There are 4 ways to turn a row about zero (a turn may also mirror it). The second row of each pair is the first, turned, with some noise. The first 36 pairs use one turn. New pairs use 2 turns, one after the other, and a turn may come again.
Some pairs, each with its turns in order after it:
[  3  26 -13  26 -40  13  40   4]
[ -3 -42  21  26  23  13  30 -18]
k848

[ 41  13 -17 -30   4 -41  25   6]
[ 34  19  -1  48  21 -25  16 -11]
k615

[ 26  -7  32  36  23   6 -29   9]
[  7   3  28 -41  28  24  -2 -27]
k810

[-33 -32  24  -2  20  31 -27 -24]
[-18  16  25 -28 -52 -24  -9  21]
k848

[-34  19  32  -5  -2   6   8  26]
[-26   6 -17   8  -8  39 -33 -10]
k751

[ 17 -30  34 -22  16  -3   5 -28]
[-18  25  14   4 -20  14  41  26]
k751

[-13 -40  -3   7 -12 -23 -11   6]
[-13 -12 -28  14  17 -12  28   5]
k751

[ -1 -29 -28  -2  10  30 -41   7]
[ -2  30  -1  31  16  21   4 -34]
k810

[-39 -20  25   8  -6 -23 -36  -7]
[-15  41 -16 -38   4  16 -10  22]
k615

[ -1 -12   2   9   4 -12 -31  41]
[-27  18 -18 -21   0 -29  25  11]
k615

[ 35 -27   5 -20  25  30  10  38]
[ 13 -42   3  -3   1 -37  34  26]
k615

[ 38  24   7  21  39  23 -41 -11]
[ 18  24  59 -20  17  11  21 -28]
k810

[  1  40 -34   0  -2 -13  -1  27]
[-28   6   3  25   8 -21  12 -35]
k615

[-25 -11  15 -16 -32   9  29  14]
[-21 -14  -7  23  12  26  -5  34]
k615

[ 34 -29 -35  41  23  -6 -16  35]
[ -9  30 -19 -30  -4  -3  12 -72]
k810

[-18  37  22 -30 -25  27 -25  23]
[-33  -3  19 -18  31  38 -39  -7]
k751

[ -8  11 -10   0 -14 -11 -16   2]
[-16  11 -11  -1   8   7   0 -12]
k615

[ 22 -11  27  31  20  25 -20 -26]
[ -9  29  29  32 -36  -8 -21   1]
k848

[ -6  26  32 -35  23  37  31 -10]
[ 54 -20  17  -2 -18 -17   4  40]
k848

[-25  -5 -39  36  -1 -18 -32  32]
[-25   1  -5   7 -18  -8 -34 -59]
k810

[ 11 -17 -12  12 -26  -2  27 -37]
[ 18  38  -1   0   1 -29  25 -23]
k751

[-31  29  -4 -16  13  33  28 -18]
[ 44 -32  23 -28 -21   1  10   3]
k848

[-31  -4  21   1  39 -17 -36  -8]
[-14   1  33  -3 -12  47 -26   0]
k810

[ 15   2  34   0 -29   9  11  -3]
[ -7 -10   4  37  -3 -14  20  20]
k848

[-29  -9   8 -11  13   1 -38 -37]
[-6 -8 34 39 21 15 21  3]
k751

[ 12 -36 -19 -34 -23   5  40  32]
[  5 -32 -34  41  16 -20  -1  38]
k615

[-41  33 -38  38 -42  38  19 -28]
[ 19 -66   6  58   5 -40  10 -32]
k810

[-13  28  11   2 -30  11 -41   0]
[ -5  13   1  -1  -3 -43  26 -28]
k848

[-15  -6  27  40 -30 -15  27  29]
[  2 -43 -32 -29  10  -9 -33  -6]
k810

[ 36   9  18 -32  -9  32 -41 -14]
[10 37 30 12 47  2 10 19]
k810

[ -1 -24  -9 -36  15   8  -2 -22]
[ 31 -15  -2 -15  34  -6 -14   6]
k615

[  8 -33  16  -2   0 -33 -38  18]
[-36  43 -25   2  13 -12 -10  10]
k848

[ 31  41 -18   2 -35 -32 -34 -21]
[ 51  10   6 -28  56   2  -1  13]
k751

[ 18 -17  -9   8  -3  39  12 -16]
[ -1   1  27 -15 -21 -20  16 -21]
k751

[-33  23 -17 -13  24  40  32  -7]
[-10   8  28  29 -30 -10 -42 -18]
k751

[-12 -39 -33 -29 -21  42  38 -21]
[-24 -76  -7 -20 -21   5 -18  16]
k848

New pairs, each followed by its turns in order:
[  4 -10  27  14 -10  31 -33  14]
[-22 -25  19 -22 -10   1 -33  12]
k848 k810

[  5 -31  -5  20 -26 -32  27  33]
[ -3  -3 -28   2  40 -25 -37 -23]
k810 k615

[ 40  -1 -33  37 -30  26  38  36]
[  5  47  19  12  53 -32   9  40]
k751 k751

[-34 -16  -8  -6 -41 -30  19 -18]
[-30  22  -9  27 -21 -36 -15 -23]
k848 k751

[ 32  37  27  -8  13  18 -40  32]
[ 21  57  14  15 -15  -8  24 -33]
k848 k615

[ 29  -7  -8 -16  -1 -37   7  28]
[ 17 -38  14  10 -20 -25 -19   5]
k848 k751

[ 32  34  33 -12  18  40 -10 -16]
[ 37  15   3 -53   2   5   6  30]
k810 k810

[ 18   8 -32  27 -26  30  39 -20]
[ -2 -24 -25   1  39  49  17 -14]
k848 k810

[  8  36 -18  14 -24  -2 -11  14]
[ -3 -42   0  21  -9   1  21  -2]
k615 k810

[ 38  35  23  16  33  38 -18 -24]
[ 25  12 -16 -14  59   6   0  43]
k751 k810

[  9  -6  40 -37  15  36  -7 -27]
[ 29 -32  15  -9  10 -20  37  44]
k615 k615

[ 27   5 -38  -5 -25  34  18 -42]
[ -4  -1  -3   9  19 -28  66 -32]
k848 k751

[  1  24 -17   7   9  38   1   7]
[-12  24 -22  22 -24  -3  -6  17]
k848 k848

[ 16  -1 -17 -23 -41  -5  41 -29]
[ -7  -9 -51  16   4  15  22 -35]
k848 k810

[-16 -42  23  35  26  19  14  22]
[-11  17 -26   0  14 -25 -56  14]
k615 k810

[ 36  -6  42  -5  24 -16 -41   9]
[-14 -14  53 -20  42   6  28  -1]
k810 k615

[ 15 -29  25 -12 -21 -33 -20  39]
[-23 -32  11  11  27 -43 -24   8]
k751 k615

[ -8  32  19  -6  29 -37  23   3]
[ 40  23  -1 -18   1 -26  25   1]
k848 k810

[-37  40   4 -27  -8 -42 -11 -36]
[36 -3 73 11 -7 25 11 -2]
k615 k810

[ -1 -36 -33  20   6 -18  40 -31]
[-35  22  24 -15  38 -19  -5 -38]
k615 k810

[  5 -32 -26  35 -30 -19  26  -7]
[-32  -3  -7   5  21  -7   2 -60]
k615 k848

[  2  23  10  38  26 -29   7  -9]
[  7  -9   7 -52  -1 -27  15 -16]
k751 k751

[ -4  -8 -25 -15  -8 -13  13  35]
[-33  16   8  16 -25   3 -15 -19]
k751 k810

[ 42 -42 -29  -1  36  25  21 -26]
[ -1  55 -64 -11  14   9   7  11]
k751 k751

[ 37 -10  26  35   3   8  28  -5]
[ -4 -11 -32  35 -24  28  35   8]
k615 k615

[ 21  43  18   5   6 -22  27  18]
[ -6   4 -50   8  23 -23  10  26]
k810 k848

[ -2  26  -1  -3 -42 -12  24  -1]
[ 13 -26   4   7 -18  -3   2 -44]
k615 k751

[-18 -25 -28   3 -37 -26  38  20]
[-38 -13 -24 -31  11  25  -5 -37]
k810 k848

[-41   3   0 -16  18 -26  21 -40]
[ 13  18  51 -13  21  16 -19 -12]
k615 k810

[  5  31   1   5 -19  -2  21 -20]
[ 27   7  29 -25   3  10  -9  12]
k751 k751

[-23 -37 -42 -24 -19  -3  17  23]
[ 30  -8 -26  50  18  -6 -10  15]
k751 k751

[ 24  16  21  36 -24  22 -33 -37]
[ 24  -5 -10  39  30 -20  32  28]
k615 k810

[ 37 -34  27  17  40  35  22 -29]
[  4 -41 -44  -8  29 -39  -8  52]
k751 k810

[ -5   0  19  34  16 -34 -14 -42]
[-24 -27  11  23 -10  48   0 -23]
k848 k615

[-40 -17  12  14  -4   1 -17 -42]
[-17  47 -12  -1  27  10 -17 -28]
k848 k751

[-13 -10  15   3 -38  -4 -21  36]
[  0 -25  17 -19  23 -23 -43  -5]
k751 k615

[ 24  12  -4  -2  11  18 -28  36]
[ -3  43 -16  29 -13 -14   4  10]
k615 k751

[ 11 -12  25  -6   4  29 -29   9]
[ -8 -23   9 -11   9  15 -14  42]
k751 k615

[-28 -40  15  33  17  12   8  -8]
[ -1   0  22 -13   8 -46  33  23]
k848 k848

[-13 -32 -16 -15 -37 -29   4   0]
[-18   0   7 -47  12  16   1 -30]
k810 k848

[ 21  26 -33 -23  38 -32  15   9]
[-24  37   3 -32  12 -25 -35 -20]
k751 k810

[ -9  39 -17  22 -38 -10  15  17]
[-18  -9  40 -17 -23  14  27 -29]
k615 k848

[ -3  21   6 -34 -23  15 -24  25]
[  2  18 -36  -3  14  41  -9   6]
k848 k848

[ -6  37  29  -4  -8  28  25 -22]
[-13 -13 -34 -37 -27  -3  27  23]
k810 k751

[-11 -40  36 -27 -39   4  25  29]
[-30 -48 -33  -8 -29 -21 -35 -13]
k615 k751

[ 14  12 -11  28 -39  11   7 -13]
[-29 -32  11   7 -14  -4   3 -21]
k615 k848

[ 11 -22   5   0   9  15 -32 -25]
[-1 -2 16  5 -1 15  2 39]
k751 k848

[  8 -12  40 -17  31  23 -36 -20]
[-22 -27  18   1 -13  19  12  55]
k751 k615

[-19  34  -3  13  -8  31  28  18]
[ 42  17 -33   1 -17 -10  24   0]
k810 k615

[-16  16   7  25 -17 -29   7  -5]
[  2  17 -28 -20  13   3 -13  27]
k810 k615

[ -2  40  38   2 -22 -13 -12 -26]
[  3 -36 -15 -30 -13 -40  21   6]
k848 k810

